The same things were measured in two ways. Each way mixes the same 12 hidden numbers, adds some noise and spreads widely along 7 directions of its own, which tell nothing about the thing.
Some things both ways: the first way, then the second way.
[ -8 -18   3 -20  37 -17 -10  24   2  10  28  34   4   2  -6  17 -29   7
  -5  -9  22   1 -13  13  -9 -24  10]
[-15  13  16  24 -16 -12  11  24 -16 -13  12  23  12  15  -2  22  17 -35
  22   9 -30 -60  25]

[  1   6   4  30   9 -11   8   4 -12   2 -19  27  -9   6   6   6   7  23
  26  -5 -12 -23  -7  -7  20 -23   5]
[ 11  -5   4 -16  -2   6   9  -8 -17   3 -24  16 -27 -36  33  -6  -6 -10
  14  -3  12 -19   7]

[-20 -12   1 -22 -11  -7   7   3  11   3  25  -7  26   4  -6 -10  -9  -1
 -11   5   1  20 -13  15 -12  17  -7]
[  6   2 -11 -20  18  -2  -1   5   4  -2   2 -12  -7 -27   2   3 -18  -5
 -23   4  -1   7  -1]

[-13 -20  -1  -4  -7  12   0   3 -17 -19   7  12  35   0   2 -14  24  14
  32  -9  -6  15 -31   3   9  24   4]
[ -9   2  10   5 -16  24  34 -27 -25   4   5  26 -18  10  26 -10  27  38
  25  21   9 -29  -1]

[ 12 -22  27   4   2  -7   4   2  -8  17  -4   7  -4  -6 -10   7  16  13
   0  -7  25  -4  15   0  10  -7   2]
[ 10   0   0  -3   4   8  11 -12  25   1  -8 -43  16   0 -22 -15  -9  -1
 -10 -10  18   5   6]

[ 12  -5 -31   9  -8  18 -25  -5  -2  29   5  -8 -22  13 -16   9   5  -1
  10 -12   9  16  -5  12  -1  11   4]
[ 13 -11  -4   8   0  12   2   9 -22 -10 -15   1  -8   9   7  13   9 -48
 -12   2 -19 -19  -1]

[-20 -29  -7  10   4 -17   4   6 -19  31   2   5   6  -1  -1   7   0   0
  -8   2   1  -1 -15   6   8 -20  19]
[ 15   2 -34   1  18  15 -31  18   5   2  -2 -36  17 -12 -18  -3  -4 -29
   0  -9   3   6   8]

[ 24  27   5  12   6   4   2  -2  -3  -8 -10   9  -2  -7  11  14  -6   3
  14  16 -12 -10  17 -15  11  -6   4]
[-10  27  -4   0  13 -16  16   7   6   5 -20   8  -5   1  -6  26   3   5
  -8 -18  29  10   1]

[ 17   1  10 -22  -6   6  32   1  29  11  16  13  11 -11 -27  -4   8  10
   5  -4  18  11  -4  -5 -25  -3   6]
[ -7  10  -9   4  33  13  -9  21 -13   4 -22 -12 -12  13  -6  54  10 -41
  -2  -4  17 -16  29]

[-26 -28  -3  23  22  26  -3  -7  11  -4 -10   0  -4  13  -6  11   1   9
  20 -34  -1 -15   5   2  11  -3   7]
[ 15 -10 -13   1   9   8  -3  -9  11   6  17 -19   8   2   3   7  -3 -11
  14  13  23  -5  14]

[  2 -11   4  -2  -6 -10  31  -3  12   6  -7  -1  -2   3 -20  -6   0  -1
  -4  -4   8  -8  14  -4  -2 -12  13]
[  2 -11  -6  -5 -16 -13 -11   1  33  13  22 -19  28  18  -9 -26  -7  20
  38  13  31  -7  21]

[ 31  14  -8  22  14   7 -40  -4   1   6 -18   8 -27   1 -19  14  -4   2
  10 -15  -3 -14   5  -2  18 -24   8]
[  1 -10  26   5 -32  -9  38  -7   3   0   2  20  14  16  16 -24   2  14
  18  20  -4 -51   8]

[  8  -7   1  -9  16   3   7  -4  22  -2  14   6   5  -2  -7   8  13   4
   8  -7  -5   3   2   3 -29  -3   2]
[-10  17 -13   0  -4  -2   6  -5  13  10  24   6  -2   9  -1  -3  11  25
  23  13   7  -1  -5]

[ 30  47   2   6 -57 -10  -6   8 -20 -13  17 -20 -14  15  19 -29  21  -3
  29   2 -11   0  -3 -15  -7 -11   0]
[  0  17 -23  10  23  16  -9 -10  -3  10  22 -14 -17   4  -7  19   0  16
 -29 -13 -21  29  -8]

[ -5  -2   7  12  -1 -16 -20  13 -17  21   2  -6 -26   5   2  -6   0   8
   5 -21  19 -22   1  29  24 -27  -3]
[ 16   9 -23  -1  28 -13  17   0   9  -5 -31 -37 -16 -13   4  10 -24  -3
 -40 -15  -2  -5  11]

[ 22  -5  -2  -3  19 -15  -9   8 -11  -2   0  13   3  -9   4  14  -7   1
   5  14   4  -4   2  -3  -9  -6  20]
[ -2   2  -2  15 -20  13 -12  -5  -5   5  11   8  -2  16  -2 -17  17  12
  12 -16 -14  19 -13]

[ -4   0  17 -15  17 -34  10  16 -20  16  -1  13   0  -4   9  -5   5   6
  -5  -5  18   6 -25  10   8  12  -2]
[ -5  -5 -14  11 -11   1   9   7  25  18 -10 -46   1  29 -24 -22 -13  -3
 -30  -5 -19   7  -7]

[-18   4  19   0  17   7   7  11   6  -6   6  10  35 -18   1   7 -24   8
  -1   6  -2  -6 -13  -8   9  -9  19]
[ 24 -14 -19 -22  18  40 -11 -13  -7  -5   8   2  -5 -17  12   1   5   4
   1  -1  19  26   4]

[-43   2  -5  27  24   7   1  -1   7  -7 -20   1  10  19  11   8 -28   5
  -5  -4 -28 -14  -6  11  30   4   5]
[ 21  -6  -7 -12  -8  10   3  12  12   1  -7  -4  -2 -10  12 -23 -15 -20
  -2  -5  -7 -12  10]

[ 16  25 -21   2  18   1 -27   6 -12   2  20  -2  20  -4  21  15   2  -8
   5  30 -18  23 -13  -2 -23  26  16]
[  5   5  12 -16 -16 -48  11   6   9 -12 -19  29   0 -16   4 -10 -18 -16
  -9  -5 -17 -22  -8]

[ -4  -3   5   4 -16  13   0  -6  -7   3   0 -15 -15   2  15  -8  24   3
  18 -25   2 -12   4  14  10 -10 -12]
[ 14 -11 -15   8  25  -5 -13   7  30  -6  21 -20  20  31  -7  20  -9 -21
  -4  10  -8  10  10]

[-21 -25  -5  -3  17 -17  -7   9 -32   0   3   4  19  -3  12  10 -17  -9
  -3  10  -1   1 -13   4  21  -2  24]
[  4  16  -1  -2 -12  14   6   8 -10  -6  -3  -3  -9  -7   3 -20   7   9
  -9 -14   2   1   1]

[ 36  20  -9 -17   3  -4 -25   3  28 -15  16   1  10   0 -13   1 -11   4
  -4  13  -6  10   3   8 -40   1   4]
[ -7  41 -16   1  -3   0  17  -6  11   4  14 -12 -16   1  -5 -24  -9  32
 -18   0   6 -17   8]

[ 14  25   2  -4 -54   2   1  -8   8   6  34 -35 -15  23  -9 -19  14 -15
   7   3   1  16  27   5   0   7 -13]
[ -7  18  -2  -4  21  -2  14  10  -3  -7   3  -9 -12 -17   0  33   7  13
 -16 -10  -2  23  -3]

[ 13 -34  -3  28 -28 -15   9  -9 -24   5 -24   3 -15  16 -16 -12  41  10
  34 -13   4 -11   6 -14  10  -2  10]
[ -8   6 -11  21   5   2   2  -7 -11  20  -5 -49  11 -16  -5   0   5  15
  22   3  55  -9  12]

[ 38  31  20 -16   0 -27  11   4   4 -15 -22   9  21 -22  -6  -9 -12   0
 -22  24  -6  -2  -8 -21  -9 -10  23]
[ -6  -3  16  -4   2 -13  -5  19   3   1 -28  -9  12   3  -3 -11 -19 -11
 -12  -3  15 -25  20]

[ -2  -3  -5  -1 -10 -15   4  -2 -10 -10 -15 -12  -5   8  11 -14   0  -8
  -7 -12  -4  -8   1  -3   3  -8   3]
[ -7  10  -4  -5  11  -4  -5   1  -8   3  -1   7 -13  -5   3   0  -9  18
 -27  -2  -5  10 -11]

[-13 -15 -22  -8  -7  12 -11 -19   1   4  13 -26  11  12 -11 -10  22 -20
   2 -13 -18  26 -13  14   1  25  -3]
[-11 -13  11   5   4  -1  -3  24  -4   7   4 -11   5  11   5   9   0  -8
  -3  14 -20  -4  -5]

[ 17  12   1 -16 -15  -3   0  -9  17 -16   6  -9  23  -4  -7   1 -21  -8
 -11  32 -22  11  15   2  -8  10   3]
[  2   2  26   0 -17  -8  -1  24  18  -3   9  12  17   6   0 -11  -7  -9
   3 -13 -13  -3  10]

[  1 -27   9  -8 -20 -28   7   8  -6  23   9   7  -8   2  -7  -6  -2  12
  -4   5  17  -5   1  25   4 -18  -9]
[ 23 -16   5 -11   4 -20 -10  14  13 -18  -4 -14  15 -30  10 -11 -27 -40
   1   0  -6 -19  18]

[-12 -16   9  11  12  -6  18   3  -9   8 -20  11   7  -6  -5   7  -1   5
   6  -9  -2 -11 -15 -15  13  -9  21]
[  6 -15   0 -11 -11 -15  10 -12  15  19  -3   5  18   3  -3 -11  -5  15
  20  13  24 -11  -5]

Other things, the second way, with their names:
k_155: [ -4   7   9   1 -18  -3  26   9   2   4   4  19   6  -8   7 -16   0  12
  -3   2 -26 -14 -13]
k_660: [ 15 -10   4   2 -15  27  14   2  14   8  12 -31 -10  17  13 -27  -2   6
  -3   4   1   6   3]
k_628: [-11 -17  11  -4  15   4  14 -33 -26  -5  -9  35   2  -2  15   7   5  31
   1  23   7 -20  -3]
k_298: [-23   9  -2  10   7   3   4 -12 -22  13 -21   5 -24   2   0  13  13  17
  -8 -12  -3  11 -14]
k_8: [-45  11 -14  30  18 -36 -24  14  -9   4  10  10  24  33 -23  46  20  19
  21   5  15  11   3]
k_415: [ 26  -7  -6 -21   5  20 -11 -14  22  -2  19 -34  -9   2  12 -40 -19  13
 -11  11  20  14   5]
k_874: [  9 -11   2 -15  12  13   6  14 -20 -20 -43  23 -21 -11  23  19  15 -25
   3 -18 -17   6  -2]
k_649: [ -3 -18  17  -9 -14   4   5  -7 -24 -10   1  42   1  -4  17  -9  15  10
  14  12 -14 -10 -13]
k_921: [-16 -11  -1  35   4 -36 -12  14  17  15  14 -27  46  27 -29  26   0 -11
  13   7  -4  -5   1]
k_290: [ 13  14 -20 -17  15  16  -9  19 -29 -30  23   5   1 -49  17  -1  -3  -7
  -8  14  18 -15  22]
k_160: [ 11   8 -12 -12 -18  18  13 -23  10  19  -4 -24 -13 -12   1 -46  -7   9
   9   8  30 -16  -2]
k_523: [  3  -3  -6 -20  23  -7 -18  -1   1   0 -24 -18  -4 -32 -10   8 -13 -24
  -8  -7  18  10  -3]
k_15: [ 13  -8   9  -2  -5  15 -24   5   5   4  -8  -7  -7   5   1 -20 -18 -28
  -9 -19 -14 -13  23]
k_930: [ -2  20  19 -15 -20 -15  35  -7  17  -2 -12   9 -12  -4   4 -23 -15   8
  -8  -1  10 -37  16]
k_416: [  5 -12  26 -25   3  -4 -10  -7 -10 -21 -23  28  -3 -32   7  -9  -5  -2
 -13 -22 -14  24 -15]
k_125: [ -7  -7  20 -11 -21   8 -10  -2  -6   0  30   6  -8   5   9 -29  -5  -5
  13  32 -11 -40  13]
k_234: [-10  19 -10   7 -13  22   6  -5  13   7  24 -12  12  39 -29 -17  12  24
  -7   2   4  -6   9]
k_918: [ -9 -15  27   5 -13 -16   1  -4   9  -6 -15   1  28  -2  -4 -20  -9   5
  15  -6  13 -17  18]
k_454: [ 16  -4  21 -14 -12  29  -2  -2 -11   5   0   6 -30 -17  14 -19 -16 -31
 -30 -11 -27 -11   1]
k_716: [  2   5   4  -1   6  33   0   5 -10   4   1   2  -9   6   2  -6   6   6
 -21  -7 -19   2  -4]
k_353: [ 22 -49  13  -5 -15  25  -9 -23   0  -2   6  28  11   0  21 -26   9   4
  30  -5 -50  13 -17]
k_733: [  2 -27  33  18 -31  22   7  -3 -15  -4  15  21   5  35  17 -20  19  -9
  13  11 -31 -19  -4]
k_281: [  4  -6  -3  -9 -16  27 -12   5   7  10   9  -4  -4   3  -5 -29  -4   3
  -2 -12 -16  15   0]
k_221: [ -6  26 -19  -2   9  15   6   0  -1   8   5 -25 -20 -18  -6   4   4   4
  -1  -4   6   0   5]
k_565: [ 11  -8 -11  -2  -1  -4   1  -1  17   5   1  -4   1  15  -4   0  -4 -11
  -7  -2  -9  18 -13]
k_724: [ 27 -12   4 -36   8  -7  11  -3  10 -18 -12  12   9 -36  12  -2 -14 -12
   6   1  17  -8  12]
k_62: [  3   0 -10   1 -12  -9  13   2   0   2   9  -2   7 -17  10 -12  -9  11
  11   9  12 -21  13]
k_286: [ 14  -8  -2 -14 -14 -12  -1 -13  18   7   5  -3   6  -1  -2 -32 -20   4
  -2   9   9 -12   0]
k_828: [ 12  15 -19   7  17   2   2  31  -4 -16  -2   0   0 -12   3  29   2 -26
 -15 -20 -26   5  12]
k_586: [  0  13 -32  17  26 -13  -1   5  16  20  13 -48  12  12 -26  41  -4 -17
 -12   9  28   9   1]
k_425: [ 28 -26  -7 -24  -8  47 -24 -11  16   8  23   9 -12  -1  13 -39 -15  13
 -11 -17 -42  38  -5]
k_152: [  3  -2 -17   6   6  -2   0  10  -9  -1  -8 -20  -4   3  -1   9  -6 -16
 -18   3   8  -9  11]
k_671: [ -1 -12  10  11   9   2   3  -9  17  18 -15 -13  -5  27 -10  21  -3 -14
 -11 -17 -18  16  -5]
k_650: [ -4  27 -23  12  18 -11  24  -5   2   6 -17 -28  -5 -10 -10  28   5  -2
  -3  -7  36  -6   8]
k_804: [  5  15 -12  17  -5  19   9  18 -20  -1  30  -6   5   1  11   6  23  11
  13   9   4  -9   3]
k_441: [ 27  18 -20 -13   8  38  19  -3 -13 -10 -13  -5 -29 -17  25   3  13   0
   7 -13  33  -7  24]
k_545: [-11  18   6  -5  -5 -17   0  13  17  -7  15   0  18  -2 -13  -6  -3   5
   6   1  16   4   5]
k_968: [ 29 -29   2 -34  16  18 -22   5 -16 -29  -9   4  -2 -29  32  -9 -10 -25
   8  13  37  -5  23]
k_774: [  3   1  -4 -13 -17  12  11 -18   3  -2 -11   1 -18  -9  16 -49  -3  34
  -4  -7   6  13 -11]
k_265: [  6  -1  10   9 -32  39   6  10 -33 -14  13  32 -11   0  22 -15  31   7
  16 -19 -26   5   3]
k_331: [-14 -11   0  13 -10 -16   7 -18  -5   2  15  13  10  10   3   0  19  22
  30  18  -5   0 -19]
k_43: [ 11 -37  -9 -24   6   0 -26 -31  20   7  22  -5   5 -12   3 -35 -26   9
  -5  26 -11  23 -23]
k_947: [-11   4 -30   3  14  13  -9 -24   0  10   0  -5  -5  15  -7  -9   8  50
  -2  -4  18  34 -10]
k_479: [-15  33 -25  10  18  17  11  -4 -13  20   2 -12 -17   1 -10  30  19  22
  -3  -3  20   7  -3]
k_37: [  2  -7   1  -8  24 -30  32   5 -10 -14 -18  11   2 -42  29  26 -15  18
 -17   7  11   4  -5]
k_360: [  0 -35  10   1  13 -34  -5  -4  29  16  -4 -14  18  25   1  20 -22 -11
  17  20   4 -18  17]
k_735: [ -7 -22  37  -8  -6 -44   9  -2   3   0  -9  29  13  -6  17  10 -16  -8
  20  17   0 -37   9]
k_589: [-12  -3  21  12 -23 -17  -1  25  18  10  19  10  20  35 -11  -6  -9 -12
 -10   5 -13 -10   6]
k_772: [ -7  -3  11 -11  -5   3  11 -17   3  15 -12  -3 -16 -20   2 -27 -20  14
 -22  -1 -22  -8 -12]

Some of these things the first way, each followed by its name:
[-22  -5  -1  27  10 -16  -6  -2 -18   9 -20   7 -16  16  16   4  -2   2
   4 -16 -17 -20  -4   1  28 -16 -11]
k_155
[-13 -14 -27   4 -15  -9  -9   5  -5  17  10  -2   1   3   2  -5  -9  -5
  -2  -7   2  -2  -4  -1 -10 -17  -7]
k_290
[ 12 -13  -1  12   2  -8   2   1 -19  29  -1  13 -17   7  -4  13  10  -1
  -2  -5  12  -1   8  -4  12 -25  14]
k_523
[-12  18  40  -2  13   0  18   8  -3 -30  -1   5  23   1  20  -8   3  13
  14   0  -5  -3 -10  -6  17  19  12]
k_671
[-14   8   1  10  17   3 -33  -1   4  -5   5  -9  15  -7   6   4  -7   5
   7  -3 -12  -7   1  18  13  15 -26]
k_37
[ 20 -32  -6 -13   3   5   2 -11  30   8   1   4  -2  -1 -36   1  11   8
  -4 -18  16   5  14  11 -27   0  -7]
k_735
[ 23   2   5  -5 -23  -8   3  10 -20  39  29  16  14 -32  -8   6  11   9
  14  24  12  10 -13   1   2 -18  -2]
k_724
[ 34 -50 -26 -14   0   9 -29 -15   5  25  -2   7 -20  -8 -39  12  12   3
   7 -20  26   9   7  23 -10  -2  -7]
k_733
[  7  16  -8 -12  10   0  -6   9  18  -1  10  -7  15  -1 -11  -4 -13   0
  -3   5   5  18 -13   0 -27  29   8]
k_152
[ 29  25  -8   8  14  -2 -15   8 -21  -9   1  17   6   0  14   2  17   2
  23   6  -3   8  -8 -16  -2   8  11]
k_298
[ 25   5 -12  -1 -20   3   5 -16  11   3   1 -10 -14  15  -3   5  -2 -11
 -10   6  -4   8  36  -6  -5   1  -8]
k_545
[ -1   7 -10 -13  -4  -1  20   0  11 -20  -2  -8   7  20   8 -14  -9 -10
 -15  -8   9   7  22  -5 -10  16   3]
k_8
[  0  -8  -2  12  13   3  -2   1   1   9   3   8 -13   5 -10  12   3  -1
  16 -21   4 -10   0 -10   1 -24  15]
k_479
[-14  21   6   5 -19 -19   2  12  -2  13  16 -10  -8   9  10  -8 -20   2
  -1   8  -4 -10   3  16  12 -15 -12]
k_828
[ 18  -7  10  -5 -12 -11  -9  13 -26   2 -14  29   2 -14  -2 -12   4  18
   4 -18  27 -10 -16  -4  22 -33  -3]
k_628
[ -4  -7   5   5   6 -12  10   9 -14  10  23  17   3   6  10   0  26   9
  24  -7   1   3 -13  -4  -7  -8   3]
k_221
[ 25   3  -2  -2  10  -8 -24   2  -9   3  10  -6   3  -8  -8   7  11  -6
  10   3   1   8  -6  -9 -17   2  18]
k_921
[  8 -13  -2  -1  13  -4   3  -4  25   5 -15  -1  -5   3 -19   5 -13   4
 -15  -9   8  -3   6  -2 -21  -3  13]
k_286
[ 24  15   5  -2  -8  -8 -10   6 -15  -4  12   1  -7  11   7  -4  14   3
  17   1   2   7  -3  -1  -1   5   6]
k_331
[  4 -15   4  10   4 -15   9   0   0   7 -13  13   5   9   1 -12  36  15
   5 -17   3   1  -9  -4 -17  10 -16]
k_772
[ -7  -8   6   0  -4  -5  -7  -2  -1  -1 -12  -6   0   4 -10  -3 -17  -8
 -19 -12  -3  -9  -2   2  23 -28  14]
k_716
[  0  11   0  22  22   8   0  -3  -4   6 -16  -4 -19   0  19  14  14   2
  16 -15  -5 -14   3 -10   0   4   1]
k_565
[ 12   8  -8   3 -12  12 -29  -1  -1  10  16  -9 -30  17 -16  11 -19  -9
  15 -11   3   3   5   5  17 -18  15]
k_586
[ 13   3  14   6  16 -11   5   6  -1  -9 -11  26  14  -3  -4   8   0  19
  13  14 -14   0 -24 -13  -3   2  25]
k_160
